Each new row is followed by its nearest point in the smallest flat space through zero that holds the last named rows.
In the rows, 128 means zero.

K_991 (3 x 9):
[[156 115 144 161 168  88 147 159 179]
 [211 110 111 241 181 127 152 176 199]
 [108  46  57 187 176  60 172  72 166]]
New rows:
[137 158 130 127 107 156 127 120 107]  [133 145 127 124 109 160 116 130 109]
[135 126 170 189 114  97 110 156  95]  [146 135 139 139 135 130 128 148 141]
[147  84 136  94 144 135 175 135  63]  [114 125 125 116 123 125 127 117 119]

K_753 (3 x 9):
[[ 58  76 126  99  61  81 130 185 132]
 [187 179  99 185 128 119 131 191 129]
 [106  85 136 133 159 142 112 111 156]]
New rows:
[139 159 151  80 150 123  84 129 129]  [133 138 133 119 131 135 131 108 119]
[182 138 115 131 142 162  97  83 160]  [158 143 131 145 171 156 122  95 134]
[135 104 133 144  93 161 166  97 116]  [125 131 134 114 126 131 131 110 120]

K_676 (3 x 9):
[[147  85 111  89 163  97  69 153 127]
 [171  76  57 143 135  80 115 135 133]
 [177  88 158 139  57 108 189 162 161]]
New rows:
[174  93 157 140  91 193 117 163  93]  [140 116 159 117 106 126 141 147 140]
[121  55  88 171 108 134  84 115  95]  [145 106  79 140 141 104 116 124 126]
[130 121 165 154 105 104 115 150 131]  [138 117 148 121 112 125 137 142 137]
[154 152 159 157 160  75 176 154  56]  [131 129 127 137 118 128 142 126 131]

K_701 (3 x 9):
[[161 128  97 130 126  86 149 152 128]
 [121 155 160 117 178 149 118  54  95]
 [ 62 115 140 131 167 114  92 112  77]]
New rows:
[114 137  59 137 118 116 147 163 112]  [131 115 102 134 121  91 134 164 124]
[149 124  81 179 132 118  82 170 195]  [137 113 108 134  96 117 136 173 151]
[109 106 131 144 152 122 129 168 139]  [108 113 120 133 120 116 119 152 125]
[ 75 140 116 104  73 124 117 150 120]  [ 95 107 128 135 109 133 112 158 134]

K_472 (3 x 9):
[[164 207 183 123 149 104 115 122  91]
 [146 116 159 158 135  59 162 120  77]
 [129 174 138  89 143  58 137 133 151]]
New rows:
[146 207 140 104 137 188 126  80 129]  [146 194 150 111 137 175  90 127 128]
[133 148 150  49 164 191  88 147  49]  [148 178 153 128 134 181  94 125 112]
[119 207 207 147 172 116 159 125 207]  [140 197 150  93 145  99 115 131 140]
[149 142 123 151 149 129 123 132 123]  [136 138 139 133 130 131 125 126 115]

K_755 (3 x 9):
[[176 158  98 194 155 104 103  55 144]
 [172 129 157 186 151 125 140 137 119]
 [140 132 101 137 110  95 123 114  61]]
New rows:
[137 103 136 137  86 156 182 176 178]  [120 114 166 120 136 154 145 168 153]
[172 108  82 130  84 150  95 162 113]  [128 127 120 125 118 118 128 130 101]
[ 85 110 111 140 115  94 127 122 123]  [119 129 112 114 117 120 123 120 114]
[140  74 164  85 157 155 100  95  77]  [123 123 129 119 119 125 133 140 108]
[179  95  76 155 178  78  93 137 169]  [154 143 119 165 146 121 117  93 146]

K_414 (3 x 9):
[[176 158  96  87 151 101 147  67 119]
 [168 151  86  99 187 171  80  79  96]
 [167 111 154 200 158  74 141 111 129]]
New rows:
[123  89 102 190 106 130 142  97 139]  [133 117 144 161 133 111 131 133 131]
[134 121 122 160  52  99 120  61 138]  [138 129 134 132 120  95 155 119 136]
[120 117 191 127 153 132 125 133 125]  [124 118 139 152 131 129 121 139 128]
[120 128 130 146 133 123 120 130 119]  [129 122 133 143 133 129 122 132 127]
[127 143  83 122 124 151 121 133 129]  [124 136 115 105 130 149 116 125 122]
[138 130 109 179 207 137 146 130 103]  [158 120 131 169 171 128 103 111 114]

K_290 (3 x 9):
[[ 82 151 150 157 148 134 172 127 146]
 [ 59 110 141  97  75 130 174 103 200]
 [122 152 141  79 119 144 107 171 188]]
New rows:
[ 49 130 114 117 121 207 160 105 139]  [ 78 130 143 131 116 131 169 115 163]
[112 175 128 118 137  97  98 159 124]  [136 151 135 123 147 136 114 156 137]
[105  95 177 128 124 136 126 161 147]  [112 137 137 118 125 133 135 136 153]
[152 173 116 169 133 115 135 125 127]  [132 142 132 151 153 129 131 134 110]
[120 183 170 127 135  84 127 123  94]  [127 145 135 148 152 131 134 136 118]

K_451 (3 x 9):
[[145 103  81 112  91  63 156 128 101]
 [187  88 116 190  45  71 159 111  85]
 [181  67 103 148  50  56 163  73 109]]
New rows:
[130 132 105 158 117 121 133  70 120]  [144 109 133 138 108 119 133 101 132]
[124 127  68 118 153 133 127  97 139]  [119 121 114  95 137 117 131 116 139]
[184 117 164 107  97 156 168 132 122]  [143 117 139 149 111 127 130 113 127]
[154 103 134 119 163 130 120 115  93]  [129 124 128 127 126 127 129 122 131]

K_182 (3 x 9):
[[127 149 157  78 154 104 140 166 111]
 [ 85  94  61  44 218 131 123 211  81]
 [ 82  73  96 137 188 123 139 178  86]]
New rows:
[153 132 155 109  94 138 119 117 130]  [146 152 144 118 108 127 125 114 142]
[107 129 138 101 127 145 101  78 124]  [137 137 116 118 117 138 119 116 139]
[108 129 101 159  82 151 142  91  92]  [127 112 112 166 111 142 122 103 138]
[140 126 122 105 125  80 135 153 124]  [127 136 140 106 141 117 134 146 120]
[124 126 118 137 133 132 140 132 131]  [124 121 123 134 131 130 128 129 126]

K_147 (3 x 9):
[[131  81 145 127 102 109 185 105 135]
 [ 83 163 122 111 183 163 120  96 159]
 [225 122 127 143  94 168 153 146 127]]
New rows:
[153 205 136 177 177 183 132 156 147]  [161 179 112 127 160 192 103 133 144]
[154 153 148 137 137 129 135 165 101]  [154 136 123 135 119 133 113 147 118]
[183 174 122  69 118 205 116 100 150]  [178 164 118 127 152 202 133 120 154]
[121 103 159 138  70 144 179 144  49]  [153  89 138 137  87  99 154 137 113]
[103 114 100 135  76  63 114  96 168]  [ 96 101 136 127 114  86 136 125 117]

K_573 (3 x 9):
[[135 207 154 120 114 124 159  58 156]
 [117 106 150 125 132 116 131 129 106]
 [127 164 104 118 153 167 104  80 122]]
New rows:
[161 136 120 177 161 131  86 162 122]  [133 115  97 132 134 144 109 151 131]
[180 107 125  83 166  76 136 130 160]  [131 125 132 132 118 117 137 141 137]
[ 94 176 125 162 146 102 143 112 114]  [126 149 142 124 127 126 137 101 129]

K_596 (3 x 9):
[[176 132 179  70 165 189 186 152 143]
 [128 121 133  22 145 143 169 151 149]
 [ 70 126 185  34 106 172 169 103  80]]
New rows:
[165 113 147 204 119 148  90 150 113]  [159 136 140 208 133 138 114 122 123]
[141 179  62 115 129  91 140 162 134]  [136 122  86 115 136  95 117 147 160]
[124 207 172 147 143 101 164 114 128]  [136 132 150 143 130 147 134 122 117]

K_982 (3 x 9):
[[133 210  82  94  46 160  98  82  98]
 [106 138  56 159 133 176 211  83 125]
 [173 181 131 131 118 173 118 111  90]]
New rows:
[125 100 196 158  84 167 114 148 142]  [143 124 154 127 138 121 111 143 125]
[160 149 103 145 148 124 108 109 145]  [139 139 128 131 128 140 129 124 119]
[144 101 106 128 160 107 117 168 161]  [120  98 144 132 148 108 130 146 143]

K_55 (3 x 9):
[[122 118 159 141 123 117  85 200 118]
 [ 24  60 141 184  60  73 179 192 163]
 [172 112 117 191  95 189 127 170 151]]
New rows:
[158 132 120 104 128 109 148 104  84]  [134 142 123 106 144 125 129  99 121]
[127 121  77  86 152 176  99 115  87]  [157 149 124 108 150 142 114 105 117]
[164 155 108 128  77  86 182 176  75]  [120 120 131 138 119 126 130 142 132]
[178  75 138  80 146 173 103 155 118]  [166 141 135 128 140 152  94 147 117]

K_949 (3 x 9):
[[128  99 145 144 105 139 190 133  91]
 [179 122 123 136 133 148 118 119 123]
 [157 156  62 149 210 110 158 112 157]]
New rows:
[163 136 119  94  95 100 131  71 107]  [148 123 132 130 123 139 121 125 123]
[ 82 204 109 150  87 143 157 134 123]  [ 87 131 129 125 127 111 148 135 129]
[109 138  82 162  68 183 163 137 119]  [128 112 138 137 115 134 162 131 108]
[108 193  81 133 166 175 141 128  97]  [131 140 101 136 161 117 145 123 140]
[139 168 130 120  87 183 151  66 142]  [149 120 134 131 120 140 126 126 119]
